Every row belongs to one group in each of 3 separate groupings. Each group adds its own fixed numbers to the row, and there is some noise. The rows also spread widely along 13 directions, which tell nothing about the answers.
(in the rows, 128 means zero)
Some rows, each with its group in each grouping after it:
[133 131 120 161  98 154 124  88 138 139 147 137 110 119 165 117 104 127
 103 109 146 116 107 177 143 160 118 159 133 114 132 154 124 113 134 163
 154 112 113 109 157 116  89 144 159 152]	M U W
[ 98 149 142 166 117 122 187 104 123 138 136 132 101 190 159  96 123 127
 146 110 157 106 131 142 136  96  94 143 102 133 135  83  93 116 128 152
  89 165 104 138 113 155 125  66 131 131]	J S B
[158 189 148  93  68 158 123 123 144 158 132 152 118 112 143 155 117 114
 121 144  73 185  60 130 185 126 121 181 167 116 120 139 125  73 110 139
 107 120  98 112 184 123 104 117 163 112]	D C B
[161 126 120 156  89 151 100 103 138 153 165 158  57  95 120 136 105 137
  97  80 166 163 160 173 172 124 125 160 151  95 134 118 162 161 138 155
 160 145 113  86 130 131 129 148 163 137]	D N H
[111 126 204 148  87 158 148  90 149 127 153 119 169 158 178 157  50 102
 107 133 162 103 100 196 128 138 146 107 151 133 126 144  87 114 122 156
 170  80 146 141 136 118  24 168 101 147]	M N H
[154 172 188 120  78 139 121 111 149 111 120  80 119 156 156 170 144 145
 113 149 163 162  48 157 117 165 119 128 163  63 119 113 134 169 134 132
 152  87 164 104  92 140  64 150 115  66]	J U W
[103 168 205 129 115 121 158 138 192 114 136 126 167 179 147 112 106 113
 173 160 137 139  68 165 116 121 119 103 171 132 111 137  72  98 126 149
 158  98 145 137 114 131  81 140 133 105]	D K H
[114 144 128 140 103 142 178 131  60 113 158 164  75 134 174 155  99 105
 113 126  51 166 120 131 199 134 118 166 153 141 139 112 132 151 101  88
 148 105  97 168 161 100  58 116 125 121]	D K H
[120 145 151 126  72 165 175 136 145 116 132 151 126 129 125 128  95 116
 132 136  99 129 119 172 168  90 130 146 161 137 145  96 122  82 130 130
 119 158  95 118 145 138 100  83 158 136]	J S H
[149 194 185 112 120 127 150  95 145 140 118  88 141 174 149 142 125 143
 133 149 162 146  91 137 124 100 102 128 136 116 127 119  82 116 146 145
 130 116 151 140 100 147 103 136  98 110]	J C B
[151 143  94 115 122 112 106 109 134  85 152 131  84 133 100 150 163 175
 127 116 100 189 113 147 149 135 121 151 132  85 100 130 171 160 158 159
 207  88 123 117 131 112 112 162 184  79]	M C B
[112 125 170 164 112 112 132  69 140 118 133 106 156 176 172 134 117 141
 129 126 176 106  82 168  91 181 113 119 110  96 115 147  81 132 117 180
 142  75 140 128 131 139  53 151 126 115]	J U B
[164 148 131 133 101 139 139 114 119 106 137 106 102 100 147 160 125 176
 106 156 115 145 142 181 143 142  98 142 164 109 138 147 130 129 169 109
 179 103 129 116 141 116  66 175 152 119]	J N H
[107 118 123 154 120 149 150  99 101 138 147 196  90 183 101 103 100  80
 133  65 149 145 134 134 183 109 126 157 121 132 147  77 124 173  74 140
 125 138  88 141 101 143 144  70 110 162]	D S H
[149 170 132  86 111 119 173 162 148 158 134 184  75 154  92 146 147  99
 166 138 135 215 108 143 202  49  94 145 168 154 122  91 125 138 119 117
 122 127  91 158 104 121 166 121 154 110]	D K H
[112 150 143 124 129 127 135  64 170 137 115 120 169 195 128 122 141 123
 151 133 175 140  39 149 106 135 104 137  97 111 102 134  94 114 123 188
 155  89 150 131 123 151 111 143 134 108]	M U W
[ 83 115  99  86 105 138 206 141  98  60 135 181 121 162  86 171 127  92
 151 155  37 187  98 156 199  62 130 144 139 165 125  83 151 129 116 103
 177 100  90 177 141 106  82 107 166 106]	M K H
[201 216 141  82  95 106 151 131 118 143 109  74  67 121 146 180 175 196
 122 169 131 194  95 123 135 128  69 157 151  92 121 113 144 147 185  88
 138 119 142 144  93 136 119 156 119  76]	M U H
[104 119 135 185 121 175 130 114 146  99 163 156  96 153 127  75 101 103
 114  78 173 102 149 185 156 113 130 135 160 111 161 101 122 158 128 140
 150 151 104  81  88 123 125  86 154 169]	J C W
[170 132 176 134  70 128 130 134  97 123 168 169  87 110 120 154  52 117
 105  72 133 149 178 149 165 132 164 136 167 107 140  94 144 182 109 134
 153 115  87 155 106 107  96 132  96 163]	M U H
[175 129 150 159  99 159  99  66  87 140 145 138  94 112 141 149  76 125
  70  70 174 132 151 154 156 161 139 154 137  95 158 127 129 193 106 144
 170  99 128 124 122 122  85 158  81 169]	J U W
[176 136 132  77 105  81 139  97 118 119 131 177 163 137  62 168  93 139
 157 128  90 186 142 128 145  96 138 141 111 137  99 127 115 120 120 167
 184  74  92 188 164 117 111 182 128 134]	M N H
[131 191 181 125 122  87 147  80 167 167 131 116 134 182 129 119 115 140
 165 114 172 160 105 105 106  64 123 128  82 114  91  91  91 110 138 226
 128 165 156 142 127 175 148 123 113  78]	J K B
[207 124 146  92 103 112 142 106  89 103  88 122 108 130  89 171 145 155
 111 141 167 172 148 160 141 120  96 134 152 112 165 117 115 171 129  68
 145  81 102 143  78 134 111 157  90 171]	J K H
[114 119  98 143  85 160 147 113 120 105 142 178  97 118 119 120 114 103
 122 112  80 151 115 153 180 104 133 172 133 125 141 104 149 108 113 145
 135 152  84 101 172 126 111  86 184 134]	J K W
[139 106  98 107 115 167 177 100  65 113 121 150  72 150  99 185 135 112
  98 119 135 181 134 171 216  96 104 162 146 142 163  94 152 200 112  73
 173  85 113 165  93 120  91 142 110 147]	D S H
[163 114 157 144  92 121 111  99 144  96 121 159 160 146  96  96  95 138
 141 103 136 116 133 157 113 160 140 138 137  96 137 130 103 122 101 158
 146 103  88 113 135 139 112 114 133 169]	J S W
[142 130 140 164  99 175 150 103 110 139 123 115  75 156 178 113 135 107
  85 112 192 114 113 175 160 142  87 163 155 104 176 111 113 154 125  68
  81 134  97  95  79 135 106  92 125 179]	D C W

New rows. What belongs after each?
[158 160 113 117 133 125 133  89 150 178 118 142  87 158 100 134 166 136
 138 117 217 170 112 160 156  87  72 147 120 126 132 119 108 146 136 162
 119 120 119 127  95 147 173 141 141 134]	J U B
[108 145 113 142 111 160 152 119  81 108 145 174  74 155 123 138 128  99
 115 103 107 157 101 141 182 135 111 158 147 112 154  83 144 179  93 104
 131 124  97 127 109 125 109  75 127 127]	J U H
[ 87 170 141 103 113 159 202 108 164 131 116 112 153 174 135 146 136 111
 151 185 129 152  60 170 154  63  83 141 138 154 127 106  98  75 157 126
 132 139 148 133 125 153  97 122 158 100]	D N H
[141 167 139  86  85 147 193 159 151 112 113 140 137 128 125 151 133 138
 154 192  76 153  94 180 172  88  94 142 182 156 136 126 104  64 147  98
 131 116  94 143 154 120  92 122 176 116]	J S H
[ 93 133 105 152 109 177 161  77 100 152 154 121  61 162 198 161 133 106
  78 111 151 139  88 169 191 111 103 169 109 129 133 116 139 136 132 139
 123 123 124 126 141 120  75 120 147 117]	M C B
[136 146 172  99  79 141 119  99 189 106  89 128 189 175  90 131 151 120
 155 166 158 153  26 165 100 138 109 128 140  86 127 116 104  84 109 143
 103 113 121  73 113 174 115  92 152 115]	J N H
[117 162 152 113  66 126 154 113 162 155 129 149 145 159 162 140 123 112
 151 158 105 151  44 141 136 127 110 154 114 121  97 117 107  53 115 166
  79 133  93 117 182 148 101  94 172  97]	M N H
[155 136 126  80  65 156 162 114 156 141 116 125 117 119 132 194 129 138
 112 169 126 173  85 194 184  87 115 152 155 146 117 142 133  85 151 143
 146  90 115 145 162 115  79 172 169 115]	M S B
[218 145 101 116 106  78  91 102  73 137 149 171  62 111 109 150 129 172
 116  82  96 191 168  99 165 160 120 180 113  91 112 139 149 167 117 145
 148  83  62 156 158 102 134 156 136 140]	M C B
[125 164 148  91  92 152 134 114 192 143 132 119 128 145 133 188 158 124
 135 167 160 187  29 194 162 109 110 126 162 117  97 142 128 117 138 185
 167  72 156 118 142 123  82 182 177  54]	J U B
[168 198 150 139  89 120  98 141 133 111 151 139  82 127 138 124 137 152
 134 117  90 173  86 114 136 183 119 157 169  62 113 116 150 163 125 142
 149 120 115  97 128 126 113 107 145  73]	J U W
[180 147 180  86  89  78 155  91 136 137 108 132 178 165 102 165  93 142
 150 145 153 158 133 136 113  93 122 125 109 132 111 122  78 106 130 160
 128  86 108 181 126 136 107 168  96 148]	M N B
[145 105 128 149 110 113 171  99 126 122 109 114 122 159 138  96 140 139
 132 122 183 106 151 168 123 119  87 151 117 117 150 112  89 121 150 105
  89 132  79 122  96 145 123 116 160 179]	D C W
[129 134 141 176  90 154 156 103  90 108 160 117  89 113 179 142  83 135
  89 104 121 110 159 165 153 146 132 151 146 109 148 114 131 160 143 128
 163 129 121 131 137 111  52 136 129 135]	J U W
[169 167  83 132 140 144 127 102 110 122 137 142  86  84 103 125 136 177
 114 125 107 149 162 160 166 130  79 168 157 129 160 160 127 125 164 122
 186 119 114 119 142 111 134 156 157 163]	J U B
[130 144 184 118  81 126 150  93 177 115 109  94 169 183 139 139 128 138
 143 151 164 135  60 162 102 123 130 124 121  95 104 109 104 115 132 176
 139 105 151 121 121 161  77 134 136  80]	J S W
[153 150 196 151 109 110 121  96 109 151 152 144 109 201 174 153  93 106
 116 103 200 146 100 145 136 166 117 116 141 106 122 129  89 193  85 136
 127  52 116 164  87 112  75 145  56 141]	M N B
[137 112  90 142 144 128 142  83  64 100 143 168  75 137 103 147 125 135
 108  97 111 166 164 148 179 113 109 155 117 133 149 123 137 181 118 127
 190  93 105 151 132 108 104 146 124 150]	J K B
[151 152 102  70  96 105 149 113 159 105 108 157 154 143  63 157 154 147
 165 168  86 192  85 145 144  89 101 155 124 127 108 125 129  76 145 153
 148 108  94 134 157 134 139 136 187 108]	M N B
[130 204 179 158 113 123 148 136 103 133 161 121  84 180 212 146 123 133
 124 146 116 147  82 130 147 170  89 132 167 105 122 128  98 160 116 110
 128  88 130 145 118 107  60 117  97  82]	J N B
[182 184 162 120 154 108 105 137 165 103 135 146 129 134  90  85 122 161
 161 133 138 151 136 150 114 142  93 112 189 121 139 167  93 130 146 115
 201  86 124 125  84 114 150 154 108 170]	M K H
[145 144 130  95 107 118 121  78 146  97 100  90 116 157 103 160 178 168
 126 142 145 189  61 137 108 126 111 145 104  76 110 108 156 145 149 146
 173 112 162 104 107 167 110 141 135  74]	M K H
[162 220 172  99 104 120 148  98 124 186 142  98  84 162 175 173 121 141
 116 128 139 186  86 101 160  82 111 156 120 118 100 105 122 135 149 160
 124 131 151 164 126 134 116 142  94  74]	M C B
[107 121 113 150 116 141 125  85 127 126 165 186 111 149 102 116  95 100
 130  72 117 146 136 145 173  93 151 157 108 123 122 103 133 132 101 202
 149 138  93 121 161 128 127 102 164 133]	J C B
[ 88 146 111 154  84 202 171 103  86 117 166 138  80 128 194 146  88  93
  77 110  58 130 100 148 203 109 137 186 137 131 144  99 159 119 131 117
 140 156 110 123 170 108  60  83 149 123]	M C W
[152 153 159 147  82 147 141  81  98 176 152 113  58 147 180 172  95 123
  78  93 182 155 129 141 161 110 124 153 114 104 131  87 144 172 132 142
 121 145 136 135 112 142  92 131  87 119]	M N H
[139 154 130 110 115 126 188  86 108 109  86  72 152 139 148 147 152 171
 128 183 118 128  95 155 112 144  66 157 124 122 149 138  89  92 167  83
 134 114 138 141 125 154  75 145 135 135]	D U H
[179 113 160 103  75  97 140 122 140 108 118  96 100 125 132 184 140 168
 116 148 169 172 126 183 124 126 122 118 146  98 111 123 140 155 161 125
 166  79 125 137 103 125  73 191 139 105]	M K H
[119 157 144 134  88 136 170 134 151  74 117 128 157 150 132  94 123 145
 155 160  63 115  92 147 120 138 113 150 154 111 134 117 108  73 140 122
 131 141 100 110 148 142  92  76 172 117]	J S W
[102 104 104 100  78 189 174  94 101  86 118 163 151 149 124 175 105  91
 106 150  51 149  60 172 194 122 136 172 133 150 139 125 139 102  95 112
 163  77  98 152 180 111  46 116 149 138]	M S W
[149 158 151 156  73 147 140 140 129 146 175 169  68 109 135 124  73 109
 118  79 127 145 164 147 179  98 149 153 162 110 134  82 146 157 127 164
 132 164  93 123 129 116 124 105 146 127]	J U W
[132 141  71  90 115 182 136 101 142 127 120 180  99 135  66 157 161 116
 125 137 114 196  77 176 210  80 100 170 147 141 139 127 151 117 118 149
 168 107 112 112 149 128 142 122 182 119]	J S B
[135 152 159 162 143 135 133  72 139 125 129 121 153 179 138  99 107 131
 132 122 181 109 118 159 108 134  97 127 126 119 142 137  75 137 130 147
 160 106 142 123 105 143 104 137  99 159]	J N W
[205 177 153 111 111 125 117 133 115 117 139 118  79 120 128 152 127 167
 108 126 136 167 148 149 155 136 106 140 187 105 143 145 126 164 157  92
 169  85 113 138  88  97 114 163 106 150]	M C B
[142 164 183 119 124 173 103  74 171 128 147 124 162 125  95 139  66 119
 108 102 154 152 119 167 154  91 158 129 168 122 138 143 110 128 138 185
 222 106 179 118 117 130 103 179 102 146]	D C B
[101 144 126 146 140 143 200  97  95  84 138  93 112 170 160 141 113 158
 115 143 117 114 141 167 148 108  97 134 133 150 146 121 110 142 169 106
 197 103 152 174 102 117  63 144 106 133]	M S B
[100 136 134 119  84 163 212 109 108 134 118 112 120 170 191 179 128  95
 109 169 136 133  63 180 175 106  93 151 136 155 136 109 104 117 129  98
 109  93 114 167 128 113  48 132 134 123]	M U W
[165 174 144 134 105 135 141  91  66 129 141 125  90 121 143 135  96 147
  98  97  91 143 160 104 156 119 124 172 122 103 152  95 131 143 134 113
 129 159 109 137 135 141 111  98  96 142]	J C H
[128 137 161 141 101 149 146 128 116  59 117 129 117 175  97 111 125 127
 124 123 143 128 121 157 120 138 106 126 168  88 173  76 135 169 129  61
 133 137 106  98  36 148 118  59  98 164]	M N H
[106 183 110 128 138 168 152  95 132 103 133 119 129 160 147 125 146 144
 135 161  73 150  54 145 160 136  91 161 140 127 126 143 121 110 141 136
 195 105 158 124 160 129  82 124 149  82]	J S W
[ 76 127 121 128  87 168 191 131 106  93 144 191 140 151 122 135  87  65
 135 128  51 146  92 154 196 110 138 165 158 150 146  94 124 114  91 115
 134 122  80 150 153 109  79  82 163 138]	D U W
[123 121 185 118  96 157 154  91 158  72 113 116 179 144  73 132  69 109
 122 117 146 139 131 168 128  70 165 122 152 118 152  92 121 135 138 143
 199 136 160 119  86 154  93 137 103 152]	D K W
[115 119 109 140  96 170 136  86 117 105 145 133  98 105 117 160 108 131
  90 108 122 151 126 180 172 126 130 162 147 110 147 121 159 148 140 148
 191 118 138 109 136 124  80 153 158 127]	D U B
[166 148 146 120 101 141 119 121 164 154 163 147  96 122 138 158 111 126
 120 118 158 173 121 183 184  93 138 135 168 122 104 141 128 147 141 177
 182  87 123 132 147  97  97 192 168 102]	J C W
[104 163 150 156 139 166 133  93  88 151 187 166  69 176 161 147  82  77
  99  68 133 167 114 127 208 111 139 152 146 128 131 106 128 205  89 149
 177  98 138 159 116 101  87 130  84 119]	D C B
[128 152 139 127  75 140 178 117 121 139 123 163 124 156 127 112  99 102
 143 113  90 143 108 117 164  99 125 181 123 128 135  78 117  96 103 134
  84 166  79 139 147 151 128  60 140 138]	D S W
